All rows are made from the same 12 directions, up to rounding. Whole rows:
[[ -8  -1   7   5  10  -2   7 -11   2  -7   9   9  12  -3  -2  -1  -6  -6
   -3   1  11   5   1  -3  17   2  14]
 [ 15   5  -2  -8   4  -9   0  -6  -3  -2   1  11   0  -8  -7  -7  -6  -2
    9 -17 -10  -1   6  -1   4  -9   4]
 [  7   2  -7  -2   3   1  10   2  -4   1   0   9   2   1   0 -20  14   0
    8  -8  17  -1   7 -10  -2 -11  -2]
 [ -8 -18   7   3   2   5  -4   4  10  12  -4  -7   0   0   7   3  -3  26
    9  -5  -4  10  -3   7  17 -12  -7]
 [-27   4 -22   2  15  14   0   1 -15   0   8 -12  -3  -7 -11   6  19  -9
  -12  10  16  -2   4  -2  -3   2   4]
 [ -5  -1   5  -5   5  -5  -5   0 -25  -1   6   1  -9   5   0   0   7 -12
   -2  -3 -10   1  -7  -5   7   1  14]
 [  0 -10  10   3   1   1  -2   0  -4   5   5   5  -5   4   5  -5   2  12
    8  -9  -1   8  -1  -4  15  -7   5]
 [ -5  -4  16   2 -14   7  -7  17 -19  -7   1  -7 -14  15  12  12   7 -15
  -14  10  -1  -1 -14   0  11  18  12]
 [ -6  -2 -13  -6  16  -7   4  -2   0   6  -2  -4  14   7  -7 -11  13  11
    2  14  14   4   6  -6  -4 -15  -5]
 [  8  -3   7 -14  -3 -11  -2  -1 -21   4   5  12 -12   4  -8  -9   7  12
   12  -9  -8   1   7  -5  -6  -6   5]
 [  8   0  -8   7  14   8 -19 -14   5  -7   9   0   2  -9   1  -8   1  -4
   -4  -5   8   9  -5 -19  19 -13  17]
 [ -5  -1   5   4  -2   2  -9 -13 -10  -4  10   1 -12  -6  -6  17 -17   1
   -3  -4 -15   3  -2   4   4   5  12]
 [  3  10 -21   3   4   2   2  -4   1   3   3  -1  -3  -1 -10  -5   4   3
    2   1   4  -3  11  -5 -18  -6  -8]
 [  7  -1  -2 -10   3  -9 -19  -3  -6   5  -4  -6  -7  -3  -1   0   1   2
    2  -4 -23   1  -8  -3  -8  -7   0]
 [ -6   0 -19   5  15  -6  15   2 -14  12   0  -4  -1  11  -8   1  -5   6
    9  -5 -13   1   8   9   7 -22  -7]]

Rows cut short, each followed by the rest of it:
[ -8  14 -17   2   6   3   6   1  -7  -5   6  -1  -1  -4 -10   4   6 -17
  -8   2   5  -8   7] : [ 1 -9  8  2]
[-19  -7  21  16 -11  10  11  -7  -8   7   1   0  -9   0  21  -2   0 -13
   3  -9  -8  -1 -18] : [ -1 -13  13  -4]
[-5 -1  5  8  2  5  2 11 18  0  9  6  7  4  0 -4 12  7 -1  2 19  4 11] : [-3 15 12  3]
[ 17  11   0   5  -1  -9  10  -3   6  -1  -8   6   8   2  11 -16  -3 -24
   4 -10 -10  -8  -7] : [ -6 -13  -1  -6]
[ 10   4   0   2 -15   5   5  -1   8  -9  -1   4   0   5  -2   3  -8   7
  -4  13  17  -2   7] : [  0 -10   6  -4]
[ 11   7 -15  -6   0  -1 -10   3  14  -5  -4  -7   3  -5 -11  11  -9   6
  -6   7  -3  -2   7] : [ 7 -1 -1 -4]
[-10  -3   2   3   3   5 -10  -5  20   3   4  -2   4 -14  -3   6  -2  13
   1  -3   0   4   3] : [ 3  1  7 -2]
[  3  -1   4  -8   1   0  -4  24 -12  -9  -5  -5  -2   5   7   5  10 -21
 -11  -1  -1  -3  -9] : [ 4 29  6 12]
[ -3   3   8   9   1   2 -11  -8 -10  -2  26  15 -17   2  -9   1   3   4
   2 -10  -4   6   9] : [-12   8  13  20]
[  9   8  -1   0 -12  -8  17  20 -20  -3  -4   1  -8  27   2   2   2 -15
  -4  10  -4  -9   3] : [ 6 -4  8 -3]
[ -1   2   0 -14   7  -8   3   2  14  -4  -9   0  21 -10  -2  -5   6  -5
  -4   6  11  -4   1] : [ 3 -2  3 -4]
[-29 -12   0  -1   9   2  13 -15 -14   7   0  -6   6   2  -4   6  -2  15
   1  17  11   6  -2] : [  6  -9 -10  -4]
[ -2   5  -3  15  -1   9   5   4   4   1   8   3  -7   0   2  -1   0  -5
   2 -11  -1  -1   4] : [-1  6  5  0]
[  4   9 -10  -9  19 -18  10   6 -12  -8  -2   2  16   6  -7  -2  -1 -24
  -6   1  -5  -4   2] : [ 4 21 -7 11]
[  3   9  -9   5   8  -7  -1   2  11   7  -5  -4   7   0   5 -10   7 -14
   2  -6 -14  -5  -3] : [ -4 -13   1  -9]
[ -4   0  -7  -3   4  -4   9  20 -20   7   0  -2  -9  12  -3   0  12  -3
   4  -7  -9  -3   5] : [ 7 11 -4 -2]
[-20  -2  -5   6   1   2   7   3 -26  10   0 -13 -13  14   1  10   2  -4
  -2   8 -15  -2  -7] : [  7 -12   0  -5]
[ 17   6 -13   8  -4  11 -10  12  10   7  -4  -3 -15  -7   8 -10   8  -2
   9 -25 -13  -4   0] : [ -4  -1  -6 -11]
[  3  -6  10   4  -9   1  10  -6   3  -6  -8  -1   8   7  10   4 -16  -1
  -3  12   8   2  -9] : [ 4  1 -2 -2]
[ -9   3  -7  14  -3  10   7  -1 -19  -1  14   1 -17  10  -7  12  -6   1
  -2   2   1   1   8] : [2 4 3 7]
[  5   7  -6   5   4   4  -8 -14 -11  -4  14   8 -10  -2  -6  -8   5  -5
   0  -5   4   2   3] : [-17  -6  -3  13]
[ -8   3   3  -7   8 -16 -16   4   7   9   2  -6   1  -3  -8  12  -2   3
   0  -2 -33  -1   0] : [ 9 -5 13 -1]
[ 15   6  -1 -14  10 -10  -1  -5  -5  -3   4  19   1 -20  -9 -16   5  -9
  12 -31  -7  -3   7] : [-6 10 -8 11]
[  3   4  -1   3 -15  11 -11   1  17  -9  -1  -7  -4  -6  -2  18 -10   4
 -13  14   6  -3   1] : [  6 -10  17  -3]
[  6  -1 -10   9  -1   6 -13   2  -8  -1   7  -8 -15  15  -4  12  -9  10
  -5   9  -7   6   1] : [-2 12 -7  6]
[ -6 -13  -3  -9   8   7  -3   3  -3   7 -11  -9   3 -10   7  -9  13   7
   6  -7   7   3  -8] : [ -1   7 -19  -6]
[ 18   3  14  13 -22   1  -4   6   8  -1   8  10 -14  21   6  -1  -6  10
   3   2  -3   2   5] : [-7 -4 14  0]
[-15  -5  -1   6   3   8 -14 -21 -13   8  12  -3 -16  -7  -6   6  -3  13
   3  -2 -10   7  -3] : [ -6 -14  -3   5]
[ 26   3 -16   5  -1   3  -5   3  -3  -5 -12 -10  -5   8   8  -2 -12 -10
  -2  -2  -9  -1  -9] : [ -3  10 -23  -2]
[  1   6  -7  11  -8   7  -1   0   8   8   2  -2 -13  -5  -2   6  -7   6
   6 -12 -16  -4   6] : [  6 -15   5 -12]
[ 12   8 -12 -11  -4  -6  -1  -5  14  -2 -17  -7   7 -18  -6  10 -20  -3
   0  -2 -17 -10   0] : [ 17 -19  -4 -16]
[-19  11  -4  -7  14 -11   8 -12 -12  -1  10   7   7 -13 -16   3   3 -17
  -3  -3  -7  -6   6] : [  3 -12  12   7]
[-22  -4  -3  -1   7   4   7  -5  -8  -6   2  -8   7  -3  -9  21 -11   1
 -12  17   8   2   0] : [14  9  2  5]
[ -6   3 -13  -3  11   0   2   8   6   6   1  -2   7  -3  -7  -7  16   5
   2   0   9  -1  10] : [-1  0 -3 -6]
[-13  -7  14  13   2   1  -5  -7  14  12   1  -4   5   0  15  -6   3   0
   4  -4 -10   5 -12] : [-5 -7  7 -5]
[  8   6 -15  18  -7  14   3   5 -18  -6  10  -3 -20  21  -1   5  -3  -4
  -6   7   8   1   4] : [-7  7 -5  7]
[-14  -9  15 -12  -5  -6  -1  16 -13   3   1  -1  -7   3  -5  17   2  10
   0   0 -11   1   3] : [17 15 12  4]
[ -4   4   1   4   7  -5   2  -9   5   0  15  13   4   0 -11  -4   1   7
   3  -1   6   4  13] : [-6  1  6  7]
[ -3   7 -10   5   4   0  22   1  -4  -6   6   8   9   9  -7  -5   2  -6
  -3   9  23  -2  13] : [-1  3 -1  2]
[  7   1  -9 -12   7  -5  -1  -1   5   6  -5   4   1 -19  -9  -5  -1  10
  13 -21 -11  -2   8] : [  7   1 -13  -7]
[  0  -3  16 -12  -7   0  -2  23   5   0   1   9   0  -2   5 -13  30   1
   2  -8  16  -2   5] : [-5  8 16  2]
[  7   2  -1 -16   1 -15   7   1   6  -1 -17  -3  15  -7  -2   2 -10  -5
   2   2 -11  -7  -2] : [ 14  -9  -5 -11]
[ -2   2  -4  -5   8  -3   8  -3 -13   3   8  12  -2  -2  -8 -15  14   2
   9 -11   9   0  11] : [-8 -2 -6  4]
[  5  10 -12   1   4  -2  -2 -10 -14 -10   8   1  -5   4 -11   5  -7 -12
  -9   8   0  -2   3] : [-6 -4 -2 11]
[ 10   2 -15   6   2  11 -18  21   3   9   4  -6 -19   0   2  -7  20   6
   6 -21 -10   1   5] : [-7 13 -6 -3]
[  9  -5   7  -2  -5   5   0   4  -3  -5  -4   4  -3  -6   8  -3  -2  -4
   3 -13   3   1  -6] : [ 1 17 -5  5]
[-11   1  -9   0  16 -13  13  -3 -14   3  -7 -10  10   6  -1  10 -14 -17
  -3   4 -21  -3  -8] : [ 14   7 -11  -1]
[  2  10 -12  20   0   9   3 -20   0  -3  15   6  -5  11  -4 -10   0  -1
  -3  11  18   3   7] : [-21 -21  -1   3]
[ 3 -1 -5 -7 -1  5  7 -4  1 -9 -6  0 11 -4  0 -7  5 -2 -5 12 28 -1  0] : [-5 -5 -7 -1]
[  6   2  -1  -4   8 -20 -12  11  12  10   2  -2   4  15  -8   1   2  15
   4   4 -21   2   9] : [ 2  2  3 -4]
[  4  13   7   8  -5  -2  12  -5  10  -3  -1  10   5 -12   9  -8  -5 -29
   3 -19 -11 -10  -5] : [  0 -14  15  -3]
[  8   7  10   0  -7 -12   7   1   8  -1  -8   3   8   3   8  -3  -7 -17
  -1  -1 -13  -8  -7] : [  4 -13  12  -6]
[ -7  -7   0  -7  10   0  -1   2   0   4 -10  -8  10  -7   9  -9  12  -5
   0  -1   4   1 -11] : [ -2   3 -10  -4]
[ -3  -1   5 -14   7  -6  -6 -14 -20  -5   4   7  -3 -16  -6  -1   0 -10
   1 -10  -7   0  -5] : [-4  0 -3 15]
[ -6  -1  -6   7  -7  -2  13  16  -5  12   0  -4 -12  19  -6  12  -5  18
   8   2 -13  -2  13] : [ 17  -3   1 -15]
[  3   0 -15   4   7   3   2  20  -6   4  -3  -9  -3  16   3  -3  12  -2
  -1   2   2   0   2] : [  0  17 -11  -3]
[  4  10 -13   8  11 -11   6 -12  -2   6   6   5   0   4  -9  -2 -13  -2
   8  -8 -21  -1   7] : [ 0 -8 -9 -2]
[  9   8 -20   7   3  -1  -2  25   8   4   2  -7  -7  16  -9   9   1   9
   0   1 -10  -2  16] : [ 9 15 -1 -7]
